The same things were measured in two ways. Each way mixes the same 9 hidden numbers, adds some noise and spreads widely along 5 directions of its own, which tell nothing about the thing.
In the rows, 128 means zero.
Some things both ways: the first way, then the second way.
[181 102 140 144 156 171 112 103 123  92 185 178  83 170 167]
[126 104 118 138 102 106 144 131  98 146 162 116 122 101  87 142 129 145
 105 139  78 131 119]

[161 101 130 143 108 114 122 182 168  76 101  41  77  70 133]
[141 141 129 111 141  95  94 125 109 153 136 126 127 127 130 115 118  98
 108 111 183 100 157]

[113 131  93 138  73 136 110 107 110 154 161 106 154  92 128]
[114 126  95 116 111 154 106 142 114 154 189 123 107 119 128  59 136  77
 133  93 141 132 130]

[ 85 118  96 127 124 118  83 143 116 139 146 154 161 146 183]
[123 140  87 154 106 155 177 154 121 143 102 115 168 101 132 109 131 116
 153 132 113 139 133]

[ 91 105 143 123 152  73 106 153 161  79 161  94 112 110 147]
[122 137 153 139  97  97 145 140 113 105 143 138 147 149 132 140 120 132
 124 106 112  87 124]

[123  71 149 124  63 100 104  55 179 124 158 166  80 113 203]
[134 110 150 105  77 145  93 135 169  54 113 113 136 216 176 119 109 122
 148  57 103 100 102]

[146 145 118 174 106 102 123 180 172  95 148 121 121 122 139]
[139 156 200 119 136  74 159 142 128 127 117 134 157 163 132 166 139 132
 163 146  73  98 112]

[138  86  82 155 143 201  83 144  50 122 122 101 130 102 146]
[ 96 103 138 139 104 155 198 142 126  51 131 140 140 138 110 158 142 155
 168 141 106 137 120]

[122 151  77 133  95 126  98  92 122 188 164 129 154 156 148]
[133 137 101 139 115 165 123 114 126 159 109  88 146 126 146 117 122 122
 115 125 149 132 161]

[109 118 111 149  49 102  92 116 180 152 118 114 144 106 188]
[176 165 116 110 115 121 135 185 130 144 103  87 183 191 150 104 126  78
 134 103 133 113 124]

[139 127  68 158 191 170 119 178  77  69 107  64 106 107  64]
[124 131  96 120 128 121 127 160 111 143 147 106 149  65 120 143 126 100
  91  87 119 139 118]

[171 106  90 154 106 121 149 130 175 158 183 157 123 159 155]
[130 116 167  88 133 133 148 131 147  79  73 138 131 171 123 166 153 129
 183 158 103 144 123]

[ 74 177 104 109  71  69  95 196 158  90  81 107 137 113 154]
[ 98 117 147 141 131 102 109 118 107 120 146 188 126  93 132  99 119 133
 145 141 160 119 162]

[121 164  87 141  52 117 128 174 130 124 173 136 144  92 135]
[172 158 148 139 122  99 133 129 122 146 116 105 137 179 128 106 114 145
 147 146 107 101 139]

[192 145 117 146  86 156 119 155 147  33 124 135  53 117 130]
[139  87 181 106 115  74  89 127 129  73 149 140 122 175 122 153 108 157
 119 113 114  98 131]

[155 109 130 145 120 182 106 111 102 156 116  68 127 103 144]
[ 85 137 210 137 142 114 165 123 128  83 153 153 142 141 141 160 142 143
 173 133 106  95 134]

[142 159  98 136 114 154 148 126 112 153 183 141 138 123 109]
[170 146 123 122 100 109 166 124 120 123  93 123 123 138 112 154 115 158
 135 143 115 132 106]

[ 68  78 138 149 133  64 110 154 134  82 114 100  87  83 148]
[144 127 123 109  66 127 130 156 146  80  70 140 156 159 158 144 115 123
 134  86  97 131  85]

[117 144  52 152  98 152 107 186  74 141  92  82 146 107 115]
[123 119 144 131 131 123 145 132  99  97 107 162 126 120  92 146 142 157
 133 185 129 150 157]

[ 93 105 116  91 150 135 155 137 117 120 176 139 102  88 130]
[143 130 102 119 127 144 101 136 157 128 124 100 131 111 163  90 100 118
 159  82 111 137 119]

[159 148 121 159  84  97  94 141 174  81 112 148  74 187 173]
[167 111 113 104 126  98  63 159 101 187  82 115 176 129 116 123 135 104
  78 172 124 160 165]

[133  50 150 121 182 107 160 191 154  48 131  22  86  65  95]
[163 168 101 102 118  73 132 188 113 131  82 132 167 129 125 133 121  66
 110  80 144  97 105]

[110 184  67 185  90  64 128 210 112 119 139 124 141 162  94]
[130  93 130 118  97  89  98 142 128 135  88 130 177 156 142 134 120 107
 126 123 103 103 141]

Other things, the second way, with their names:
(25): [114  91 128 100 110 156 116 143 136 102 120 140 139 139 138 120 141 113
 154 131 112 165 128]
(209): [122 117 130 150 128  99 132 114  99  99 181 138 104 113 101 119 104 158
 110 119 171  91 163]
(246): [102 161 157 131 126 186 132 100 171 113  91 171 129 119 208  77 124 123
 230 121 136 153 129]
(491): [127 153 166 137 139 139 144 135 120 134 109 136 146 119 133 137 145 145
 151 169  93 153 140]
(154): [ 84  99 176 114 135 114 123 136 117  34 124 175 100 114  89 183 148 151
 123 132  91 128 126]
(231): [108 123 171 150 126  91 140 142 113  44 130 187 111 124 103 137 122 174
 148 139  98 112 132]
(313): [161 172 148 159 141 109 134 111 121 169 148  96 127 124 138 101 102 158
 141 136 105 103 145]
(48): [109 147 156 127 144 124 140 158 104 110 177 135 124 121 109 126 151 110
 121 121 122 121 134]
(192): [163 132 129 114  99 103 125 164  95 129 129 129 130 150  89 137 138 133
  89 148  97 146 116]
(303): [130 143 161 141 124  89 151 120  98 129 109 151 141 138 109 154 132 148
 123 166 137 101 153]
(300): [100 128 183 107 145 136 118 112 157 123 139 128 143 144 176 126 134 104
 183 108 122 110 135]
(188): [ 85  82 122 118  96 128 135 135 117  83 146 152 135 171 115 108 141  86
 150 113 160  85 155]
(319): [ 69  84 145 113 110 164 138 122 137  69 115 175 118  99 131 151 149 130
 166 132 104 159 121]
(151): [136 120 168 117 128 122 130 102 156  64 106 139 114 166 151 138 105 162
 181 117 140 107 131]
(294): [159 171 136 124 120  90 132 134 120 181  87 118 164 132 148 133 120 112
 129 130 117 108 125]
(43): [167 165 136 129 116 100 128 154 113 118 120 141 122 143 117 106 117 139
 127 128 111 126 115]
(473): [140 178 107 149 123 120 152 162 104 165 117 114 133  98 104 105 137 112
 130 131  70 128 113]
(362): [154 156 116 133 125 156 161 110 134 132  82  91 119 156 122 125 126 140
 162 150 124 122 144]
(185): [104 104 147 121 125 170  77  84 134 123 141 136  93 100 143 119 125 156
 128 134 118 164 149]
(266): [121 121 164 119 129 133 166 146 156  81 119 132 156 161 153 129 131 130
 207 126  96 125 114]
(337): [100 124  81 168  97 136  92 118 102 185 126 104 143  93 131  84 118 103
  92 105 106  96 169]
(225): [ 97 107 138 124 113 100  85 116 103 160 191 142 134 128 139  92 126  87
 109 102 170  84 162]
(216): [131 136 168 120 105  97 108 114 118 113 121 191 125 123 151 125 112 149
 136 132 149 130 128]
(26): [145  85 130 115  80 107  88 145 115 112 112 100 157 171 119 160 121 135
  66 117  96 121 133]
(490): [ 65 119 155 124 121 152 121 127 146 110 136 187 137  91 173  98 141  96
 191 108 113 138 126]
(356): [118 187 177 137 179 180 179 136 146 105 127 128 127  90 147 132 147 157
 202 156  94 178 122]
(12): [150 113 129 143  87 129 145  99  97 123 121 104  97 173  77 147 128 177
 102 170 101 117 146]
(33): [127 136 170 102 107 137 147 118 154  58  87 151 111 179 144 152 134 144
 181 120 104 126 103]
(310): [153 109 116 134 100  93 146 111 101 147 162 140 113  95 100 128 107 173
 122 154 122 143 120]
(118): [ 82 114 116 103 109 141  87 175 112 138 202 143 147  77 151  99 143  58
  92  56 127 148 111]
(486): [118 124 131 139 122 117 104 122 109 126 150 121  97 107 100 119 126 138
 109 120  87 113 137]
(238): [128 121 215 129 127  77 119  95 146 100 117 148 123 178 147 147 117 169
 183 142  72  84 128]
(145): [119 132 159 147 125 125 121 115 116 129 104 125 130 140 117 137 136 151
 133 161  79 116 155]
(373): [116 116 133 117 111 151 113 126 127  97 137 115 105 129 119 142 134 134
 110 104  99 136 120]
(68): [113 132 127 129 121 145  83 125 113 180 134 158 133  73 148  84 133 115
 124 147 122 174 147]
(204): [196 142  92  98 107 137  99 136 139 166  84  75 153 146 153 123 104 120
 103 114 144 158 123]
(258): [ 99 151 130 148 123 153 103 127 107 167 104 159 129  93 135  85 149 109
 136 157 105 146 159]
(394): [ 95 109 171 123 158 113  66 150 112  59 138 199 102 131 111  87 141 124
 145 149 136 127 175]
(5): [174 150 111 104 132 114  87 168 129 152  98  76 156 164 132 115 127  87
 101 104 108 115 133]
(257): [151 125 147 111 102 102 129 128 142 111 158  82 152 201 157 135 101 113
 126  67 155  65 126]
(121): [100 131 111 137 103 144 176 170 119  79  75 166 155 120 115 130 150 108
 164 136 106 136 126]

Some of these things the first way, each followed by its name:
[ 89 236  90 127  62 102  91 116 124 124 137 152 156 163 112] : (68)
[ 95  36 108 147 123  47 137 166 201 129 129  94  91  89 177] : (5)
[129  94 132 134 121 164 119 140 110 132 153 126 117  98 170] : (266)
[103 118 118 148 129  93 114 157 152 105 131 104  72  83 150] : (204)
[ 96 173 110 129 139  90  71  87 177  58 133 116 127 166 115] : (118)
[161 163  55 162  56 157  95 132  51 123 138 144 155 164 100] : (337)
[107 143  37 139  99  93 145 165 129 138 163 147 149 134 101] : (486)
[205 149 132 144  90 182 108  91 141 102 178 110  95 114 133] : (257)
[167 126  37 200  70 161 107 176  52 130 158 114 124  96 110] : (12)
[142 172 109 114  65 168 112 131 126 116 156 156 130  98 154] : (313)
[130 140 110 119  52 109  90  98 141 108 154 162 144 164 162] : (258)
[ 69 169 153 111 125  85 122 174 116  78 123  46 102  67  94] : (216)
[165 143  93 159  93 201 103 112  61 117 141 127 111 134 115] : (25)
[ 51 104  65  87  71  78 143 187 134 143  86  63 146  75 122] : (394)
[137 128 127 156  87 124 162 171 105 156 157 115 107  90 126] : (238)
[175 116 102 148  43 146  99  96 133 172 145 128 158 165 170] : (188)
[107  73  93 161 110  66 108 186 145 113 130 123 106 116 174] : (145)
[129 125  76 174  83 116  79 172 114  66  80 117  65  86 148] : (185)
[ 69  95  86 104 149  71 118 161 144 117 176 133 174 156 145] : (121)
[147 129  48 164 102 103  94 153 161  45 148 155  99 137 126] : (373)
